The first 6 rows are patterns. Each new row is the sum of 2 different patterns, raised or lowered, with some noise. Before adding, each is slid sideways (what falls off one end comes back at the other) and multiplied by a number that may be negative. Names go in the order of the patterns.
In the rows, 128 means zero.
Some rows, each with the names of its patterns after it:
[ 82 121 137 148 143 108 137 126  85  97 112  97 126 123 141 113  84  98
 128 115 140 124 139 153 141 156 151 117 108 127 133 137 141 139 127 126
 115 122 151 138 167 143 101 150 144 114 135 111] -> (5)
[106 125 122 149 112 142 149 124 145 145 111 136 166 155 138  99 143 122
 139 115 135 144 140 149 137 127 148 126 110 131 125 103 161 143 137 130
 110  99 128 106 144 125 132  79 118 152 115 100] -> (1)
[134 111 131 103 139 114 103 146 111  99 150 122  99 136 140  94 132 115
 132 106 130 134 133 131 123 108 122 138 171 132 137 153 135 110 133 167
 132 135 140 139 150 100 151 159 101 132 122  76] -> (4)
[145 103 109 132 109 128 157  97 138 127 135 147  99 140 137 158 121  60
 158 117 146 141 159 118 101 127 142 164 149 118 134 114  98 124 151 157
 126 140  89 156 123 135  98 114 107 146 157 135] -> (2)
[132 130 137 152 124 126 156 110 136 120 145  94 145 141 116 130 111 113
 139 137 137  98 127 153 129 112 126 129 153 164 106 117 109 119 118 134
 139 146 134 117 123 153 107 133 108 131 106 139] -> (0)
[140 130 105 147 137 138 180  76 174 118  94 115 128 140 134 121 132 139
 107 111  95 137 133 146 110 132 121 116 102 138 120 125 144 123 124 114
 107 122 140 140 123 127 118 188 143 137 120 144] -> (3)

New rows, each followed by the names of its patterns:
[111 122 120  98 121 131 115  89 123  90 147  88 115 134 136 125 114  95
 121 132 110 124 131 139 130 136  96 124 105 118 122 142 119 136 122 102
 117 137 112 138 112 111  96 131 124 128  85 124] -> (0) (3)
[123 140 136 104 162 165 172 134  83 158 124 157 155 176 140 106 134 129
 161 181 121 137 141 115 152 198 171 135 137  99 178 135 151 149 154 137
 180 166 155 149 134 158 168 129 153 159 122 142] -> (5) (2)
[141 135 128 111 113 148 130 171 128 113 138 156 125 143 106  85 122 125
 153 146 115 143 130  90 121 113 107 127 118 148 115  98  97 132 147 128
 130 130 144 124 152 158 122 110 115 125 138 135] -> (5) (2)
[ 91 130 114 117 114 132 118 121  96 121 114 141 142  80 139 120 109 110
 114 107 122 102 103 120  96  97 108 114  98 106 100 128 103 111  94 121
 105 103 114 103 106 105  95 113 125 118 112 128] -> (1) (3)
[129 110 141 109  85  78 106 128 108  86 116 107 108 103  63  68 128 120
 135 115 100  84  94  86 102  68  95  71 128  84 109  96 137  74  89  90
  57 114  71 107  95 130  94  98  80 140  80  79] -> (0) (3)
[154 158 128 142 122 135 128 189 142 113 142 150 153 143 143 111 145 112
 137 145 121 114 158 133 102  99 130 164 124 162  98 167 126 102 116 115
 133 137 112 136 155 120 132 143 109 120 135 126] -> (1) (3)
[154 159 143 165 182 119 163 166 165 174 133 169 171 169 158 107 167 145
 165 148 183 139 133 143 171 180 163 150 151 132 137 150 160 184 158 150
 123 174 154 153 126 144 139 169 174 152 164 136] -> (4) (2)
[ 98 111 111 138 137 136 129 188 127 150 161 120 129 145 128 135 138 168
 137 110 124 145 156 142 146 116 129 164 165 130 148 111  84 117 136 162
 151  98 159 129 114 103 134 100 132 126 137 101] -> (5) (0)
[140  64 133 103 100 119  91 106 100  95  97 114  95 108  90 108 104 132
  81 110  88 102  74 120 106 103 122 119 100  97 112  92 118 112 114  84
 111 153 109 114  88 106 121 109  96  99 109 129] -> (0) (3)
[110 132 105 125 119 137 120  94 110  83 105 142  92 113 146 115 140 170
 106 108 102 113 149 135 122 167 137 135 142 155 135  97 144 173 162 128
 135 103 136 102  89 115  95  96 143 132  99 103] -> (5) (1)
[140 163 150 122 156 121 143 124 113 156 122 123 129 137 154 106 139 143
 121 123 135 158 131 115 108 111 138 135 134 155 144 121 119 151 111 152
 117 137 139 173 143 159 121 120 132 153 158 136] -> (1) (2)
[110  76  97  92  85 121 103  91 107 107  72 100 109 109 116 113  83 122
 112  88  98  89  71 122 110 119 127  91  96 102  92  82  90  90 108 112
  96 101  87  62 105  87  82 102 103 123  94 125] -> (5) (4)
[125 120 124 104 133  91 111 107  97 120 108  95 115 102 103  96  90 123
 111 114 104 102  87 113 107 108 113 116  99 106 113 106 118 128  79 118
 100 120 122 136 108 121 100 109  96 137 116  85] -> (1) (0)
[151 138 144 141 131 158 170 135 134 129 128 137 135 135 150 135 125 144
 149 115 134 125 150 118 144 137 145 142 145 131 133 147 128 137 133 154
 121 148 156 117 133 127 129 152 155 145 127 130] -> (1) (0)
[ 94  85 107 107  64  72  64 114  94 117  76 108  88  77  69  98  85  96
 101  93 102  82  81 100  95  98  90  96  96 160 107 113  83 113 103 120
  81 105 109 119 151  52 140  79  74  78  88 108] -> (1) (3)
[132 168 143 148 116 159 142 149 142 162 148 150 171 133 146 149 154 110
 153 149 122 163 138 136 151 139 135 123 127 169 142 135 118 138 172 157
 111 126 127 134 145 139 157 162 144 144 149 151] -> (1) (0)
[131 155 120 116 129  98 161 104 131 164 130 122 141 128 139 158 124 154
 143 164 119 139 133 142 140 151 134 152 138 135 132 136 136 142 141 157
 137 124 127 139 138 148 103 119 109 137 121 114] -> (4) (3)
[107 132 125 141 127  66 141 104 133 127 144 116 100 121 141 141 133 121
 121 113  96 124 127 143 123 126  98 132 113 132 105 114  98 134 148 125
 126 105 109 130 120 117 135  95 127 117 128 136] -> (2) (0)
[123 101  90 122  99 128 113 138 102  98 102 114  95 126 113 104 141 117
 136 117 133  99 107 130 122 136 132 112 113 105 128 130 108 136 135 110
 127 112  92 134 116 107 118 128 123 121  95 117] -> (5) (0)
[110 132 121 128 142 148 134 106 132 136 127 155 136 157 164 144 158 151
 146 128 132 143 154 149 145 130 127 143 141 163 149 170 149 121 147 151
 138 148 120 114 133 153 156 157 121 144 139 108] -> (5) (0)
[116 139  82 113 147  99  86 130 104 115 118 119 105  99 113 109 114 117
 103  94  56 117 100  77 105 123  86  77  98 101  90  88  96 131  81  61
 134 129 101 163  98 120  91 134 106 121 124  74] -> (4) (2)
[112  68  99 105  90  98 101  77 108 102 106  88  88 112 101 103  96  70
 118 108  92  95 100  91  82 101 110 116 106  91  95 105  74  99  93 109
  84 107  82 109  99 108  82  91 103  96 110  96] -> (2) (0)
[108 114 129 100 121 112 119 156 142 104 102  93 109 125 137 124 133 118
 169 134 147 100 139 122 126  91 146 134 129 180  90 165 113 108 100 127
 128 138  96 136 140  97 107  82 118 135 146 110] -> (0) (3)
[ 86 100 118 143  95 125 106 105  96  98  94  95 107 122  93  94 115 114
 115 139  89 112 118 120 143 148 109 123 102 120 115 161 127  99 124 131
 131 126 124 118 133  93 104 124  98 105 122  88] -> (5) (1)
[129 123 150 153 132 157 141 117 155 126 136 134 124 136 123 128 116 135
 182 116 153 116 120 110 127 174 121 129 126 125 144 127 146 159 141 115
 125 143 136 162 115 132 138 159 150 155 134 111] -> (2) (3)
[128 148 122 121 132 170 133 115 101 113 145 146 150 145  97 112 103 114
 115 173 106 100 125 145 131 135 100 137 112  96 172 141 133 189 127 126
 152 146 123 140 140 135 140 150  91 142 203 104] -> (4) (2)
[125 121 132 100 139 150 116  91 117 122 127 111 118 179 111 112 183 103
 130 174 130 166 160 159 145 134 161 117 199 173  93 154 194 150 128 173
 116 165 119 136 141 116 117 145 136 120 122 119] -> (1) (4)
[160 137 150 130 159 147 123 131 152 134 143 155  84 155 130 123 133 125
 146 133 109 122 133 108 123 116 145 126 121 109 136 122 132 117 144 140
 139 155 140 127 116 122 131 147 145 138 135 125] -> (5) (3)
[198 180 162 174 172 168 170 164 152 128 140 141 173 138 141 172 173 122
 136 148 140 195 133 163 198 165 151 147 142 160 160 142 181 186 186 159
 174 125 167 154 164 181 202 153 185 153 155 163] -> (1) (3)
[126  96  98 116 111 146 124 112 110 120  92 108 134 130 120 132  89 128
 111 136  98  95 103 138 133 118 114  85 115 124 116 122 137  96 116 109
 114 134  98 112 130 132 123  75 142 104 123 125] -> (2) (0)
[173 135 123 126 135 163 135 134 135 156  99 133 119 136 142 138 114 147
 134 129 100 142 142 133 140 131 134 140 142 124 142 136 129 128 130 191
 158 146 123 144 159 127 121 140 145 135 185  98] -> (0) (3)
[177 164 144 145 167 128 125 119 143 115 151 157 165 145 116 116 148 151
 186 153 167 187 166 161 175 171 141 156 163 165 175 145 163 172 126 148
 166 126 187 152 133 152 170 135 143 151 104 129] -> (5) (4)
[109  96 162  77  89 114  70 165  88 107 127 117 135 103  83 118 121 105
 124  99 102 126 113 114 132 117 108 110 114  97 124 114  71 134 105 139
 125 135  89  99 108 102  92  67  98  76 131  91] -> (0) (3)
[179 110 151 114 148 115 149 139 120 109 114 124 133 104 107 105  64 119
 119 136 117  98 128  96  97  94 124 183  97 104  92  71  77 149 116 103
 115  84 116 169 118 118 121 105 117  83 120 146] -> (5) (2)
[130 129 102 112  88 192 100 101 150 153 140 117 123 107 126  98 114 137
 124  98 132 104  99  91 113 152 120 117 112 133 104 107 112 110 121 127
  94 112 137 118 129 108  81 100 118 110 130 142] -> (1) (3)
[122  95 106 107 119 102 106 127 112 122 103 108 120 123 134 122 111 116
 177 137 128 101 136 123 125  94 134 129 129 163  85 152 119  93 104 119
 125 110 124 125 131 103  99  83 125 110 134 106] -> (1) (3)
[200 186  90 183 131 190 168 195 163 155 152 177 191 165 156 168 161 149
 165 169 173 164 173 132 134 144 157 141 137 133 174 208 150 168 126  96
 206  99 170 221 140 165 147 162 184 131 158 186] -> (2) (3)
[116 108 128 100  83 118  96 101 152 109  89 119 185  94 130  97 137 108
 121 103 140 132 122 144  65 171 152  91 118 143 135 106 116 163 135 106
 110 101 149  94 158 134  96 116  99  46 134  93] -> (4) (3)
